Each new row is followed by its nearest point in the smallest flat space through zero that holds the last named rows.
In the rows, 128 means zero.

Q326 (5 x 11):
[[134 150  86 124  70 119  99 114 125 104  90]
 [176 192  48  89 117 138 101 125 163 178 112]
 [182 123 118 134 153 189 126  99 149 132 131]
 [138  93 111 104 136 155 136 100  99 109 133]
 [162 105 123 130  48 142  99  68 109 113  92]]
New rows:
[135 125 154 131 144 132  92 123 108 129 103]	[133 121 140 137 121 132 126 120 128 126 126]
[121 139  99 128 114 144 159  52 120 169 107]	[156 120 113 105 108 139 120  98 120 150 124]
[204 108 113 145  92  68 143 106 116 137 156]	[146 119 136 118  94 122 118 102 121 156 123]

Q538 (5 x 11):
[[142 100  35 199 104  79 101 100 138 136  88]
 [103  86  54 140  50 111 139  95  93 112 129]
 [138 131 126 195 148  97 101  51 127 146 184]
 [133  98  68 195 165 100  65 102 131 142 113]
 [128  75  88 198 129 115  86 113 109  58 114]]
New rows:
[152 196 168  54 121 204 118 204 123 150 150]	[119 159 187  45 149 169 154 181 134 151 126]
[155 189 108 142 196  79 110 144 145 120 147]	[155 150 143 160 175 113 108 126 159 148 120]
[ 67 108 185 192 140 143 137 125 126 172 151]	[123 132 150 136 152 132 114 103 121 137 165]

Q819 (5 x 11):
[[115 100 117 149 133 115 168 180 130 183 165]
 [155  79 157  99 105 141 133 141 110 170 183]
 [139 141 143 185 168 159  86  95 121 143  73]
 [126 168 237 183 154  74 137 136  78 124 215]
 [ 66 105 152  97 125 116  96 143 130 113 156]]
New rows:
[136 138 135 128 174  98 113 143 139 120 183]	[114 137 153 138 133 106 135 140 118 125 158]
[140 112 105 150 133 101 104 138 126 119 110]	[122 132 118 139 136 131 126 128 133 130 112]
[118 139 128 165 160  86 153  95 127 164 110]	[128 149 128 176 153 119 141 135 126 141 118]
[136 100 125  82 115 152 137 158  97  84 131]	[131 113 123  83 102 130 127 126 131 114 142]
[151  83  83 122 142 142 113 161 137 119 175]	[127  98 113 108 114 135 138 146 134 151 142]
[ 84 130  73 125 112 143 117  98 163 135 113]	[100 119  86 114 128 138 118 132 152 120  91]

Q166 (5 x 11):
[[120 171 103 120 116 170 126 139  83 123 170]
 [100 103 155 123 179 115 108 117  92  95 150]
 [135  81 133 143 133 126 160 121 135 134 125]
 [ 89 108 130 161  92  99 114 204  65 154  99]
 [117 129 130 106 188 212 170 155 105 124 123]]
New rows:
[163 108  93 135 107 168 117 111 130 101  75]	[142 130 121 127 121 142 146 129 149 140 115]
[176  86 143 173 160 135 166 121 142 160 178]	[145  74 125 144 133 140 177 100 135 129 150]
[108 162 149  79 107 146 126  80 165  96  91]	[143 165 132 101 145 133 111 106 172 119 114]
[158 165 122 108 106 178 112 160 158 161 133]	[143 179 106 113 108 165 135 144 148 146 113]

Q884 (5 x 11):
[[ 97 148 104 162  84 168 114 112 112 122 110]
 [130 135 133 176  91 161 151 117 100 123 111]
 [161 146 124 163 179 141 125 138 140 115  92]
 [118 115 107  98  98 178 107 144 170 116  59]
 [176 175 130 104 158 116 142 156  81 141  39]]
New rows:
[146 143 168 183 124  97 152 124 168  95  99]	[158 119 144 168 147 143 150 131 137 116 119]
[155 147 171  95 108 105 121  97 137 135  93]	[141 127 137  97 122 119 140 140 117 136 104]
[100 155 115 172 143 203 133 107 122 157 154]	[109 144 111 187 119 156 116 108 123 116 139]

Q968 (5 x 11):
[[137  64 175 148 141 190 133 134  84 143 138]
 [119 127 148 154  85 165 143 126  94  97 120]
 [155 119 172 192 136 143  89 134 120 127 207]
 [130 153 210  91 108 205 135 166 143 181 137]
 [139 144 229 147 153 166 175 139 114 164 121]]
New rows:
[128 144 154 159 129 146 124  91 107 187 149]	[139 130 167 147 141 140 130 133 125 141 147]
[137 102 101 155 158 119 139 163 144 131 128]	[134 107 117 133 154 112 123 122 127 133 133]
[145 142 132 178 133 123 140 155 115 145 128]	[135 137 151 156 137 122 136 124 122 125 138]

Q135 (5 x 11):
[[110  79 162  81 173 127 100 176 153 126 119]
 [143 164 160  42 162 111 163 112 133 133  71]
 [103 156  65 117 166 131 122 102 117 166 183]
 [172 137  90 195 141 177 128  60 137 109 125]
 [119 161  93 118 107 132 141 163 114  83 117]]
New rows:
[122 120  89 151 178 171 107  80  93 142 124]	[139 130  89 147 171 159 116  86 138 136 148]
[ 93 132 132 181 148 116 161 170 161 156  95]	[124 116 138 133 120 125 123 141 129 126 129]
[ 87 169 177 148 108 101 120 136  83  98  93]	[127 143 149 124  82 107 147 148 114 115 108]

Q367 (5 x 11):
[[150 142 124 131 119 120 109 164  93  77 100]
 [ 61 139 128 172  49  97 115 135 115  19 124]
 [100 147  93 113  82 108 102 129  92 123 141]
 [109 110 134 135 111  70 123  89 138 139 180]
 [123 112  89 172 112 157 206  84  97  26 177]]
New rows:
[ 94 157  85  85 126 148 174 130  99  87 144]	[114 141  80 125 105 164 151 119  93 103 140]
[ 83 145  97  76  87 174  97 117 167 157 110]	[ 69 152 106 106  95 166 113 132 140 177 110]
[151  97 181 160 171 142 177 108 110 141 155]	[163 100 147 145 172 134 169 103 149 125 149]
[156 133 164 177 159 164 136 167 122 107 129]	[158 122 150 145 157 150 145 147 136  95 100]
[104 127  79 115 129 171 103 132 114 126 106]	[112 149  98 113 112 166 127 140 110 134 111]

Q120 (5 x 11):
[[189  74 147  79 115 113 133 142 162  98 145]
 [ 96 104 116 150 140  97 121  71 116 124 149]
 [174 138 131 160 161 115 115 114 154 127  90]
 [ 72 135 143 191 125  94  93 120 134 117 161]
 [173  74 136 135 179 114 120 151 150 145  93]]
New rows:
[153  96 123  95 160 122 111 144 167 104 151]	[161  86 142 111 131 112 125 141 151 115 136]
[114 143 123 122  62 145 108 157 132  80 171]	[110 154 148 113  70 132 123 152 138  96 174]
[144 153 120 111 111  90 168 160 128  88 140]	[144 140 137 109 100 132 131 137 140 108 142]
[158 117 133  94 159 127  80 129  84 182 191]	[118  93 124 112 135 127 134 134 118 138 135]
[109 118 135 166 106 161 157 173  87 102 153]	[ 92 135 136 126 109 140 126 165 117 134 146]
[122 121  99 108 121 156 117 155  74 118  73]	[123 134 114 108 136 158 146 147 105 155 105]

Q290 (5 x 11):
[[ 95 132  74 160  97 174  93 143  59 110 140]
 [233 139 145 100 144 155 118 143 194  93 142]
 [108  78 150 141 179 135 127 134 149 143 183]
 [106 169 115 130 161 137  73 101  95 136  85]
 [176 132 135  85 157 196 145 193 162 153  74]]
New rows:
[178 154 124 129 107 128 135 130 128 118 130]	[167 145 122 120 103 130 129 129 138 105 124]
[164 121  81 124 195 144 149 142 127 132 128]	[144 122 131 120 158 161 116 148 141 134 127]
[152 152 123 153 129  97  67 113 173 130 147]	[155 145 136 132 145 111  94  93 142 104 146]
[136  95 118 122 130 179 134 138 184 143  59]	[146 129 134 102 145 162 144 165 145 150  90]
[123 131 107  76 119  52 127 131 117 178 131]	[109 134 142 122 119  88 151 110 130 143 107]
[ 74 173 152 114 144 107 204 136 155 149 125]	[100 117 153 113 129  94 174 129 142 164 100]

Q117 (5 x 11):
[[ 56 127 149 121 146 126 106 122 144 134 126]
 [ 97 161 139 148 104 152 132 174 151 127 113]
 [ 93 167 120  88 153 103 113  91 122 144  69]
 [ 92 134 127 166 145 123 105  67 135 110  85]
 [ 79 117 160  62  70 130 142 136 141 138 116]]
New rows:
[ 68  96 119 113 175 135 124 115 102 148 121]	[ 83 118 137 110 167 112 105 108 129 139 136]
[ 52 136 100 122 111 131 116 120 105 135 204]	[ 82 105 149 118 142 129 115 139 138 135 161]
[118 143 107  97 117 141 142 137 115 119 177]	[133 121 132 105 124 128 135 151 126 138 150]
[204 150 124 122 138  66 135 144 145  62 118]	[190 141 102 134 130 123 141 126 110 127 119]
[ 70 127 170 163 109  89 119 126 108 160 150]	[ 78 114 148 133 132 133 115 127 143 127 139]
[ 52 134 101  81 100 128 129  96 140 106  52]	[ 66 150 143  91  96 120 124  85 139 129  58]

Q211 (5 x 11):
[[141 102 133  70 137 140 162 143 160 118 109]
 [102 182 102 143 158 182 122 153 133  93  83]
 [139 101 105 104 162 106 127  98 194 120 116]
 [ 63 174 114 104 134 106  98 173 136  91  83]
 [ 61  81 101  97 146 143 155 142  96 137  82]]
New rows:
[109 147 112  79 115 175 135 137 117 187 144]	[123 118 134 115 122 152 150 144 105 132 120]
[147  87 133 125 117 137  87 113 102  91 132]	[132 119 130 133 124 123 129 121 122 136 137]
[141 114 204 124  62 150  62  96 160 104 105]	[155 148 150 122 109 109 118 135 143 121 149]

Q601 (5 x 11):
[[185  85  46 146  61 112  66 131 216  72 122]
 [ 99 123  19 120 117 139  99  94 129  78 123]
 [ 61 124 104  97 136 203 174  48  96 143  95]
 [105 178 132 114 140 147  60  83 164  89 149]
 [168  92  52  69  90 222 111 109 126 138 148]]
New rows:
[177 150 128 176 166 102  88 113 151  80 139]	[135 151 131 146 130  91  81 138 161  95 142]
[ 89  88 102  85 162 110 121 175  90 154 126]	[122 125  97 120 145 121 148 155  75 138 139]
[148 147 178 121 110  82  93 130  88  83 113]	[130 150 154 142 142  95 108 145 135 118 140]
[107 146  77 160  99 116 137 136 156 107 111]	[115 116  86 148 116 103 124 119 144  99 109]

Q353 (5 x 11):
[[151 158 136 124 109 137 110 110 135 137 173]
 [123  99  19 123  86 141 106 145  85 119 169]
 [155 196  42 160 195 123 237 182  99 103  85]
 [131 148 130 132 174 116 124 121 116 165 148]
 [158 103 110 182 113 140 116  78  64 116  93]]
New rows:
[148 135 168  81 138  87  98  80  77 157 108]	[132 119 165 143 150 121  99  90 112 159 129]
[ 84 118  87 174 116 120  96 129  98  86 135]	[123  96  85 137 110 133 117 127  97 119 122]
[172 180  92 133  99 128 100 117 108 108 146]	[167 163  97 142  98 146 127 111 111 118 162]
[ 91 120 152 157 172 174 140 135  99  86  99]	[123 113 136 146 148 123 148 128 117 118  80]
[177 164 154 157  83 109 145 105 135  87 165]	[175 174 147 142  87 149 135 102 138 103 144]
